The groups are shells around one centre, one inside the other: the same stretched ball of 7 dimensions in 7 sizes.
(in the rows, 128 means zero)
Some rows, each with its group after it:
[112 130 108 132 104 163 122 111  95 178 102 115 144 131 153 174 106 154
 160 129 139]
Q_177
[138 138 119 135  96 166 132 125  93 162 103 100 111 119 148 107  95 150
 158 117 126]
Q_158
[143 200 156 191  50 111 128 131  23 124  75 137 145 104 102 127 161 127
 106 172  73]
Q_201
[134  83 130 121 120 160 132 116 142 198 130  81  88 113 206 114  77 165
 185 106 135]
Q_954
[147 143 147 147  71 158 133 144 101 156  93 104 118 119 104  96 117 157
 150 143  97]
Q_159
[143 120  94  94 142 150 138 112  93 161 127  94  78 107 212  96  59 172
 155 123 116]
Q_201
[110 105 128 143  97 174 114 109 122 205  99 103 141 137 158 178 110 143
 177 104 160]
Q_314
[144  95 161 108  95 150 116 152 128 178  99  87  97 130 123 101 114 177
 171 132  89]
Q_201
[134 123 144 151  80 146 134 139 100 159 124  85 107 106 164  97 119 150
 180 116 112]
Q_159
[134 162 139 180  53 155 148 138  93 146 108 114 143 108 110 115 128 149
 152 156 105]
Q_314
[163 140 142 104  94 146 134 153 102 144  86 112 101 124  87  81 100 190
 127 178  57]
Q_158
[144 104 158 143  73 171 139 147 156 184 107  94 116 123 109 103 106 174
 173 144 105]
Q_314
[163 150 137 111 106 123 132 137  71 139  90 116  91 110 131  85 100 176
 115 173  57]
Q_314
[138 159 119 156  75 170 146 130  95 151 102 113 132 115 118 109 104 152
 148 144 117]
Q_201
[104 132 118 163  84 168 122 109  95 182 108 108 153 126 161 177 121 133
 175 109 159]
Q_954
[151 120 114  91 129 146 137 127 110 162 109 108  91 118 157 103  71 191
 139 161  85]
Q_954
[127 190 132 159  71 121 115 130  16 125  79 130 148 117 114 145 154 133
 122 152  88]
Q_201
[137 161 146 145  75 125 124 137  67 145  81 133 143 122  95 145 139 164
 120 185  69]
Q_159
[137 162 154 146  64 140 115 144  72 151  62 132 152 136  61 147 148 158
 121 175  77]
Q_286
[147 145 117 124 111 136 135 125  66 143 116  97  88 101 183  84  93 155
 148 125 101]
Q_177
[108  90 128 141  94 177 129 123 146 199 128  88 132 127 171 156 105 158
 202 106 153]
Q_159
[112 154 125 168  80 136 123 115  54 154 111 111 143 110 171 158 138 128
 161 120 129]
Q_954
[124 146 142 157  78 146 119 116  91 178  74 137 159 133 105 184 132 151
 128 166 109]
Q_159
[117 130 172 186  43 159 114 136 110 187  81 112 164 134  90 169 161 133
 167 131 126]
Q_286
[145 125 132 125  91 174 135 137 127 172  95 104 115 128 110 105  92 171
 154 142 109]
Q_286
[145 110 130 113 107 143 146 143 119 156 137  86  88 104 171  81  88 185
 172 144  88]
Q_158
[137 171 162 167  57 123 115 140  47 142  72 125 143 120  92 135 161 138
 126 158  80]
Q_177
[141 155 130 121 105 120 114 129  37 137  92 108 102 113 157 110 121 148
 133 132  86]
Q_286
[148 142 139 170  77 145 154 127 104 156 123 103 110  94 161  92 103 153
 154 147 104]
Q_314
[100 140 137 166  78 144 101 111  64 179  88 116 162 132 149 199 152 122
 162 112 144]
Q_286
[124  96 138 144  98 170 121 114 131 203 110  89 115 125 175 140 101 144
 184  95 153]
Q_314
[149 173 134 165  84 124 140 116  55 142  94 128 120  99 148 116 115 144
 114 166  87]
Q_159
[121 112 134 111 121 126 102 114  79 181  95 111 118 129 175 170 118 159
 149 132 108]
Q_158
[127 101 139 135 114 146 111 104 105 201 101  99 108 122 195 152 103 143
 164 104 139]
Q_286
[117 145 118 158 102 139 117  98  56 170 104 111 129 112 197 162 118 123
 153 106 144]
Q_158
[131 120 151 137  98 139 108 115  98 190  76 121 130 132 135 167 122 154
 136 146 109]
Q_159
[132 139 122 135 106 144 126 107  91 175  86 132 134 125 142 165 102 161
 125 163 109]
Q_159
[115 116 141 144  91 153 114 113 115 198  85 124 153 138 129 195 124 157
 150 149 125]
Q_314
[116 128 131 142  94 162 106 111  93 190  76 119 148 142 130 182 122 140
 150 121 141]
Q_158
[120 105 148 169  71 182 127 124 140 201 107  91 136 127 143 143 117 138
 190 100 156]
Q_954
[131 111  95 108 127 171 142 116 119 172 134  90  96 113 197 109  63 171
 176 115 136]
Q_286
[106 109 114 143  97 177 127 114 123 192 119  97 140 128 169 165 104 149
 189 106 160]
Q_314
[153 170 141 167  61 152 147 137  88 143  88 124 131 110  92  99 116 155
 125 172  87]
Q_177
[147 131 141 139  84 169 132 131 121 176  84 112 121 128 105 115 101 162
 143 146 109]
Q_286
[137 167 140 175  65 144 140 121  88 159  83 141 156 117  99 155 127 154
 117 187  95]
Q_177
[106 146 138 151  71 144 108 134  67 160  90 115 160 134 115 176 155 142
 161 132 117]
Q_158
[134 140 168 171  40 153 137 160 117 156  99 109 148 121  71 120 149 163
 162 166  85]
Q_201
[126 162 143 154  75 116 122 133  54 142  93 127 145 115 122 153 148 153
 131 172  78]
Q_286
[144 138 144 177  66 166 152 127 124 170 111 105 123 106 134 102 104 149
 158 142 120]
Q_177
[129 150 116 143 102 146 124 109  66 161  96 116 125 117 164 142 107 140
 141 128 125]
Q_159
[108  94 117 127 119 168 115  97 133 216 101 114 141 139 173 202  94 160
 166 125 154]
Q_201
[118 120 165 163  72 142 102 125  91 187  85 106 140 130 135 166 150 132
 165 115 126]
Q_177
[125 133 141 185  56 175 150 130 134 177 116 107 149 114 123 134 118 149
 174 140 133]
Q_954
[141 100 150 138  85 177 136 132 162 199  97 104 122 131 113 126  94 174
 163 148 117]
Q_954
[119 111 106 101 129 150 122 111 105 181 109 113 122 130 174 166  89 176
 155 143 119]
Q_158
[149 187 131 158  76 126 135 130  36 123  90 123 121 103 127 100 126 142
 117 158  81]
Q_177
[143 135 147 146  96 117 126 126  67 153 113  98  95  99 185 103 120 146
 151 129  94]
Q_201
[114  83 111  88 136 158 112 119 119 192 121  87 106 134 195 153  88 173
 187 105 135]
Q_201
[133 101 132 131 110 157 127 119 116 185 122  83  94 113 196 111  92 152
 181  98 135]
Q_314
[104 102 124 144  91 179 124 117 139 201 112 103 150 136 149 181 110 157
 187 119 155]
Q_177
[110 104 122 136  89 180 133 128 145 191 118 101 146 134 136 164 105 170
 187 133 140]
Q_158
[128 116 118 141  96 167 151 122 139 179 128 106 126 114 158 134  86 175
 168 152 122]
Q_954
[123 160 107 146  94 141 138 116  69 147 110 125 141 112 152 151 111 156
 139 160 108]
Q_954

New rows. What belongs after each?
[116 122 119 147  85 173 135 128 115 172 124  93 132 119 157 133 108 151
 187 112 142]
Q_159
[147 157 141 156  88 128 127 118  60 153  91 116 111 106 154 113 118 139
 128 140  99]
Q_314
[124 117 147 152  66 162 135 150 122 165 124  86 127 117 130 112 127 160
 191 125 114]
Q_177
[119 143 125 135 103 126 114 113  61 163  94 125 139 123 157 176 127 152
 137 150 105]
Q_314
[145 149 117 144  93 143 159 129  95 141 131 107 108  95 165  91  91 170
 149 161  93]
Q_177
[125 146 150 167  59 156 125 132 102 171  79 127 162 132  84 164 141 152
 143 162 108]
Q_159
[147 137 136 123  87 162 132 141 114 163  83 118 126 132  86 117 104 178
 135 169  88]
Q_954
[120 136 157 182  59 161 114 122  97 185  82 110 152 130 117 160 144 124
 162 115 140]
Q_158
[136 139 143 148  93 122 128 120  80 163 101 119 122 110 157 140 121 156
 135 160  91]
Q_159
[128  98 146 164  68 193 144 135 167 198 121  85 127 121 135 116 102 155
 198 111 149]
Q_158
[162 141 149 161  69 150 166 143 131 153 118 110 109  97 118  75  96 178
 142 183  76]
Q_201
[154 148 161 129  81 114 125 153  69 136  91 111 105 112 110  92 134 171
 130 172  49]
Q_158
[117 155 140 169  81 123 112 111  49 163  89 125 147 117 155 176 146 128
 139 137 116]
Q_314
[110 114 127 165  79 182 130 116 129 194 115  97 145 126 155 159 112 140
 189 104 163]
Q_177
[108  92 138 147  94 171 110 115 125 207 111  86 130 132 177 164 117 137
 198  82 165]
Q_177
[150 172 145 159  91 112 121 108  41 152  71 137 121 109 143 136 125 137
  98 165  84]
Q_201
[147 147 150 150  95 117 121 117  62 160  87 118 108 108 159 123 121 143
 124 147  90]
Q_954
[144 153 115 152  97 142 152 117  80 146 125 108 106  93 182  98  91 153
 146 144 108]
Q_314
[113 129 119 150 105 137 117 105  63 169 122  95 118 108 217 149 117 127
 174  92 146]
Q_201
[124 118 158 156  61 160 125 149 120 173 105  95 137 126 109 129 138 156
 180 131 112]
Q_159
[144 177 168 194  40 127 134 139  65 142  82 128 146 107  89 122 157 137
 124 173  78]
Q_954
[142 146 110 129 100 157 148 126 101 152 110 116 119 113 138 113  86 174
 140 163 100]
Q_159
[146 171 149 161  58 128 144 150  72 128  99 123 134 106  94 104 137 164
 129 186  62]
Q_177
[128 122 127 137  81 166 142 147 117 156 132  84 116 114 144  98 108 166
 189 124 115]
Q_177
[155 188 121 147  82 132 151 127  63 127  85 146 134 108  97 116 107 171
  94 209  62]
Q_201
[149 137 168 169  56 140 142 150 109 155 107 102 119 106 112  92 132 159
 155 158  81]
Q_177
[120  90 127 117 119 144 125 121 120 185 134  86 103 115 205 137  97 168
 187 116 124]
Q_201
[130 117 166 158  63 163 120 138 130 190  83 110 144 135  92 148 134 155
 160 143 114]
Q_159
[151 174 125 158  76 142 155 132  78 133 105 125 125 101 120  99 106 163
 123 181  81]
Q_159
[145 160 145 160  84 113 134 122  59 145 100 123 118 100 154 121 126 149
 123 167  79]
Q_177
[118 135 129 155  88 138 127 122  74 158 123  97 125 107 183 136 126 139
 173 116 125]
Q_314
[152 132 159 137  93 127 121 127  92 171  80 120 110 119 128 125 117 162
 124 163  79]
Q_177
[139 123 167 172  63 148 132 138 113 173 108  94 116 110 138 106 130 143
 170 125 111]
Q_177
[141 127 113 103 119 145 132 132  86 150 120  92  89 112 175  92  87 171
 160 127 100]
Q_159
[153 160 105 128 112 138 154 114  82 143 109 128 108 102 157 108  76 175
 115 182  85]
Q_158
[163 126 143 117  95 148 143 149 115 152 109  95  85 110 129  62  90 182
 148 155  74]
Q_314
[138 164 144 182  58 155 137 125  88 161  84 126 147 116 104 134 128 138
 134 154 112]
Q_177
[125 142 118 138  96 148 135 115  99 169  97 133 148 125 130 171 107 170
 132 177 105]
Q_158
[137 122 151 156  70 151 140 147 112 158 127  83 109 105 148  88 121 155
 184 124 106]
Q_177
[139 162 125 154  71 167 145 133 101 153  90 127 145 122  88 126 109 163
 133 171 102]
Q_201
[147 147 123 156  91 151 155 117 105 159 113 117 117 102 153 110  89 162
 137 163 105]
Q_159
[105 109 125 159  99 157 124  99 114 200 117 108 142 121 192 188 111 141
 176 115 157]
Q_177
[129 127 160 160  64 138 130 147 103 160 114  97 128 112 131 120 140 156
 172 141  96]
Q_954
[134 126  98 114 115 173 144 119 118 168 116 107 115 121 156 122  71 176
 156 141 123]
Q_158
[129  74 115 114 118 187 146 122 177 204 139  82 101 121 185 119  61 183
 197 118 144]
Q_201
[149 163 124 155  82 141 151 132  73 133 119 105 106  94 154  80 103 153
 144 147  94]
Q_159
[143 175 122 141  93 126 135 121  54 138  86 139 133 112 124 136 114 162
 106 186  76]
Q_159
[138 139 135 124 110 127 116 110  81 174  73 138 130 129 132 170 111 167
 109 178  87]
Q_158
[128 148 125 165  89 152 130 105  82 172  96 121 136 115 158 152 111 135
 142 133 133]
Q_159
[120  84 156 133  92 169 106 126 145 214  90  96 130 144 133 164 118 156
 180 112 138]
Q_954
[152 121 152 128  77 153 145 159 131 155 113  95 105 115 106  77 107 186
 161 164  73]
Q_954
[151 159 138 170  70 153 151 128  98 152 102 117 122 104 124  98 105 153
 135 161  99]
Q_159
[149 133 155 133  76 150 127 152 103 156  91 101 112 123  99  94 121 166
 151 147  84]
Q_159
[142 149 153 130  72 137 119 154  77 143  81 114 128 128  82 115 139 166
 137 163  70]
Q_177
[126 137 165 202  44 158 133 127 115 182  98 111 152 115 118 146 144 130
 165 134 130]
Q_954
[124 145 174 184  56 121 111 130  69 167  86 117 147 117 125 160 167 129
 148 142 101]
Q_201
